All rows are made from the same 13 directions, up to rounding. Whole rows:
[[  4.1 -12.3   7.7   7.8  -6.7 -26.4  -7.0 -26.9  -2.7 -14.4  -8.6   6.6
   34.0   4.6  17.7  -2.2 -13.2 -36.2  20.5 -21.8  -4.3 -15.8 -18.4 -15.1
   -6.5  44.7]
 [ -6.8   2.0 -20.8   2.5   1.9  -6.1 -19.6  15.8  13.3  24.2  -7.6   8.0
   22.5   2.9 -29.0  14.3 -16.7   5.4 -21.9  -8.0  -6.6  -0.5   6.8  33.0
    0.4 -10.3]
 [ 66.0 -12.8 -30.5  20.9  -3.5   1.5 -11.6   6.7 -24.6  11.0   1.4 -11.8
  -21.4   6.3  18.3   1.7 -30.0  -3.2  -2.6  -7.5   5.6   8.9  30.4   8.1
  -10.7 -11.0]
 [ 30.4   7.3   2.1   1.2  21.8 -25.7 -21.3  -0.2  -6.1   3.1 -52.9  -5.5
    5.9  -8.7   1.2  -1.8 -34.5 -12.8  -5.7  -8.0 -15.8  22.1  17.3   8.0
   31.9 -10.3]
 [  2.5   6.8  -0.3   6.5  -2.8  -1.1  -2.8  17.6  27.9   3.4  18.0  18.3
   28.4  28.1  -1.4  31.0 -35.0  29.7 -14.0   5.3  -7.6  15.0  -8.1  23.2
  -16.5  -6.4]
 [-26.1   4.4 -14.4   1.6  11.0   4.5 -24.0  -5.0   0.9  -7.2   6.4  15.6
   15.1 -31.6 -15.4  17.0  21.5 -45.7 -33.6 -58.1 -34.1   7.6 -45.4  39.4
    5.4   5.6]
 [ -4.2   3.2 -53.0 -15.6 -24.7  27.3  21.8  -2.9  -7.5  11.3 -19.0   7.9
  -21.3 -11.2 -30.9  -6.9  34.5 -20.4  -5.4  -1.1  18.2   1.7 -40.7  28.4
   -7.5  13.2]
 [-16.0   3.5   2.4   1.3  -6.0   4.2   6.9  -8.8   8.7  21.8  39.5 -29.8
   18.0  31.2  10.4 -23.3  12.4  17.5 -11.5  -6.1  -7.9   9.1 -17.4   0.6
   18.1  -5.7]
 [-25.0  -7.4  22.9  -8.5  10.3  11.4  12.1  -0.7  -5.5 -18.6   9.0  26.8
    7.3  -1.7  28.2  -1.5   3.0  -8.3   2.8  -6.0  17.6   2.4 -15.6  -4.8
   -1.0  14.2]
 [  8.4 -18.6 -15.9  12.8 -22.9 -13.1 -21.6   1.5  -8.5  -9.4   5.6  16.5
  -10.9 -14.7 -13.4  11.6   3.4 -23.3  14.3 -14.3  15.3 -31.9  13.6  19.6
    3.5  10.0]
 [ 13.2 -15.5 -17.0   0.7  -5.7   3.1   6.4 -14.5 -19.9  19.3  -7.1  -7.5
   -9.0   0.5   1.9 -17.4   8.9  -8.6  15.9  16.5  10.6 -18.4   7.8 -30.3
  -51.2  25.6]
 [-30.5  23.0  11.4   3.4  28.1  41.8   1.2  21.4  -4.3 -30.6 -19.8  17.7
   23.2 -17.4  -3.3  28.4 -30.0 -20.6  -1.7 -25.5 -17.6  46.4  23.4   7.9
   16.2 -22.6]
 [ 20.5  -4.5  -6.8   8.5  -3.2  18.7  -3.9   9.9 -22.0   4.7   8.1  -5.0
  -35.7   5.0  10.7  -6.6  -5.4  10.9  10.4  14.2  10.1  18.9  29.6   1.4
   -2.5 -21.8]
 [ -7.4  -6.0   4.9 -25.6   1.7 -11.7 -26.2   0.8   0.2   6.7 -13.9  26.7
   -7.6  10.7 -28.7 -12.5 -10.3  -3.2   8.5  23.9  14.8  19.5  -6.7  46.3
    5.0   6.1]
 [ 21.8  -8.9 -34.2  -5.9   4.0   3.0  18.0  -4.1 -12.4  32.6 -13.6 -25.3
   25.9  13.7   9.7 -31.8 -10.5 -11.7 -20.0 -18.3  25.3  -7.5   2.7   3.4
   22.6   9.3]]

Rows cut short, each followed by the rest of it:
[-41.3  -1.0  34.7   2.4   8.5 -19.3 -31.8  10.0  22.5  12.5  30.1  21.7
  -8.1  -2.1 -10.5  18.2  18.0  36.9 -13.3  19.9 -25.7  -8.6  -6.6   5.5] -> [-29.1 -16.0]
[  5.1  -3.6 -12.7  -9.6   4.4   7.0   5.2  13.6  -8.6  -0.3 -17.7  14.7
 -31.1 -27.1  -7.5   2.7  17.0  -1.3 -13.5   3.1  19.3 -11.6   2.6  12.0] -> [  5.4 -11.4]
[ 19.7   5.0   7.3 -32.5   0.4  -1.3  -1.0   2.3   4.8 -23.1 -18.9  17.2
 -13.4   9.6 -28.1  -5.2 -21.2  -2.9  18.6  30.8  22.0  24.5  -0.7  35.3] -> [12.7  4.7]
[ 10.4  -8.0   1.5 -29.2  -0.2 -21.9  -7.9 -12.4   3.0  -5.0  -8.7   3.9
 -12.0  -9.2 -28.5 -18.1  15.2 -15.2   2.0  11.9  15.0 -17.7 -16.5  21.3] -> [ 5.1 18.7]
[-29.0   6.6 -28.6 -19.4  13.9  28.4 -12.4  17.2 -15.7  37.6 -44.8  22.1
   5.7   8.4 -26.1 -17.4 -16.9  -7.2 -12.7   6.7  14.2  53.0   2.3  51.8] -> [ 18.3 -15.2]
[-20.0  -3.1  -1.5  -2.1 -12.1 -19.7 -42.5  -6.4   2.3  24.4  21.7  -4.8
 -17.9   7.5 -25.0 -18.1  25.7   1.7  -8.1  -3.3 -16.7  11.1 -18.8  47.3] -> [ 30.0 -15.0]
[-20.3  -8.9  21.2  -9.8  15.0  17.2 -10.2 -12.2 -31.0  -5.9 -10.8   8.3
  -8.0  -1.2   5.3 -24.5  -3.7 -23.5  34.8  15.7   7.4  21.5  23.8 -18.5] -> [-21.4  14.5]
[-12.3   8.2   9.0   3.0  -7.5  -1.8  -1.2  -7.2   3.0  -7.1   7.0 -23.7
  -2.8  -3.2 -12.6  -8.1  15.6  -2.1  12.7  -1.4 -11.3  -4.8  10.5 -11.7] -> [23.7 -8.5]
[-17.8   7.4  -2.2  -3.5  21.1   7.6   2.5   2.4  -5.7  16.3 -28.1 -16.6
   6.0 -23.3 -18.6  -6.4   9.8  -4.1  -7.3   2.2 -12.1  -9.3  25.9 -28.5] -> [-12.4  -8.1]
[ 18.1 -10.6  -7.1 -15.3  -3.4 -23.6   5.9 -26.3  16.1  11.7  32.6  -7.0
  39.4  34.0  17.2 -20.6  -1.7 -10.5 -25.1 -22.2   0.8  -3.3 -67.9  24.6] -> [-1.9 39.8]
[ 32.7  -0.7 -12.0 -14.2 -22.3  14.0  37.4 -11.4   2.6 -19.7  16.7 -30.0
  38.8  48.2   0.9 -27.0 -36.9 -11.8  30.7   1.7  42.7   5.6  12.9   4.3] -> [38.1 23.9]
[-10.2 -24.8 -25.7 -14.4  14.1  10.0  -4.7  29.1  -2.8  14.0  -1.3  43.3
   7.4 -30.1 -26.8  18.5  -0.1  -9.5 -30.9  -7.2  41.1 -47.8  18.8  28.2] -> [-39.9   8.6]
[-21.3  11.9  -8.6 -38.7  31.8  14.1  25.9 -11.2   7.1  41.9  -5.8 -29.9
  13.4   0.7 -17.3 -39.3  34.9  10.4 -43.5   9.8  -9.1   7.6 -38.7  -9.2] -> [-19.9   4.1]
[  9.6  -9.7   9.1  -7.4  13.3   0.3 -24.6   0.8 -21.1 -21.0  -9.3  10.5
   0.1  -9.7  -6.7  -8.3 -24.1 -36.1  15.7 -14.1  13.2  12.3  31.1  24.2] -> [25.3  1.5]
[ 22.2 -30.2   0.7  30.6  -1.0  -5.6 -24.4  32.8 -22.8  -8.2  15.4  12.7
   4.8  -5.3  24.1  11.8 -44.8  -5.4   8.0 -26.0  45.6 -33.7  90.8  13.2] -> [ 45.9 -24.8]
[ 67.8  10.2 -22.9 -15.3   6.0  -1.9  34.4  27.8  35.1 -34.8 -18.2  27.7
   6.7 -13.3 -16.4  57.6 -39.3  16.0 -30.8   7.3  16.8 -18.9 -12.9  18.9] -> [-34.0   4.9]
[ 17.0   6.7   4.2 -28.2  31.1   8.6   8.7   5.7  -7.5  -5.4 -41.5  -0.9
 -13.6 -23.3 -25.7  -5.8  -9.1  -4.3   0.0  27.4   7.0   4.3  26.9 -14.0] -> [-24.6  -2.0]
[-37.2 -27.7 -10.4  15.0   5.9  -8.4 -38.1  16.5 -22.5  64.6  -5.8  24.0
  -0.1   6.8  12.7 -18.2  -0.3  15.2 -14.9   2.7  18.9  -8.2  27.9  17.3] -> [ -3.6 -13.2]
[  7.5  12.3  36.7   5.1  14.9   1.1  -0.9  16.4  15.6 -28.5  17.6   2.8
  -2.7   3.4  10.6  25.5 -24.1  28.4   2.0  12.4 -13.4  14.2  24.9 -10.1] -> [  1.9 -25.6]
[ -8.5  -5.5 -11.7  16.5 -14.4   7.7   6.1  -0.7 -10.5   0.4  10.1   1.4
  -6.6  -4.2  23.9  -0.9  16.7  -9.0  -3.3 -24.6   6.4  -5.7 -12.2   1.1] -> [22.6 -2.2]
[-18.3  13.8  -1.0  24.1 -45.4  -9.1  -0.5  10.5  24.7  -5.7  20.0 -17.4
   2.0  22.9 -12.3  11.4   3.9  28.4  19.5   0.3   0.3  -6.1  13.6  14.4] -> [ 71.4 -29.7]
[-22.8  -0.6  -2.8   0.2 -11.4  28.4   5.2  12.4  -3.6 -25.7   7.7  22.9
  -0.4  -8.9 -17.5  18.3  -2.0 -13.9  21.6  -0.7  17.5  -2.6  18.1   8.7] -> [-6.9  2.1]
[ 25.5  -3.6 -14.1  32.6 -16.6   9.8 -26.0 -32.8 -44.1   6.9  11.3 -45.8
 -25.0   9.8  16.4 -28.8   4.8 -35.5  39.7 -16.0 -35.6  33.8  19.4 -24.0] -> [-6.1  2.1]
[ 63.0  -6.8   2.9  -3.8  -7.9 -49.1 -12.0   1.4  23.3  -9.7  14.2   5.0
 -29.4  -0.6   4.3  16.2  -1.7  24.3 -23.9   8.2  -1.0 -22.9 -28.0  27.6] -> [ 6.4 -4.2]
[ -6.3 -19.0   0.4 -15.4  39.1   1.1  -4.0   8.7 -14.5  57.6   4.8  -1.9
  38.5  34.0  36.6 -44.1 -29.1  14.9 -42.3  -7.8  28.6  18.7   7.4  19.0] -> [15.9 -4.1]
[  6.6  -5.1   6.7   4.0 -11.1  12.3  14.9   8.5   7.0 -16.4  47.5 -15.4
  12.9  18.5   5.0   0.3  -9.8  11.3   7.7  -3.9  22.2 -17.2  26.9  -2.4] -> [16.3 -6.4]
[  0.0 -18.1 -29.7   9.9  -8.1 -10.7 -14.8 -17.4 -24.5  19.2 -25.6   5.5
   7.0 -14.5   3.3 -13.7   9.8 -43.4   3.1 -27.8   3.6 -16.9 -11.6   2.1] -> [-6.2 28.9]
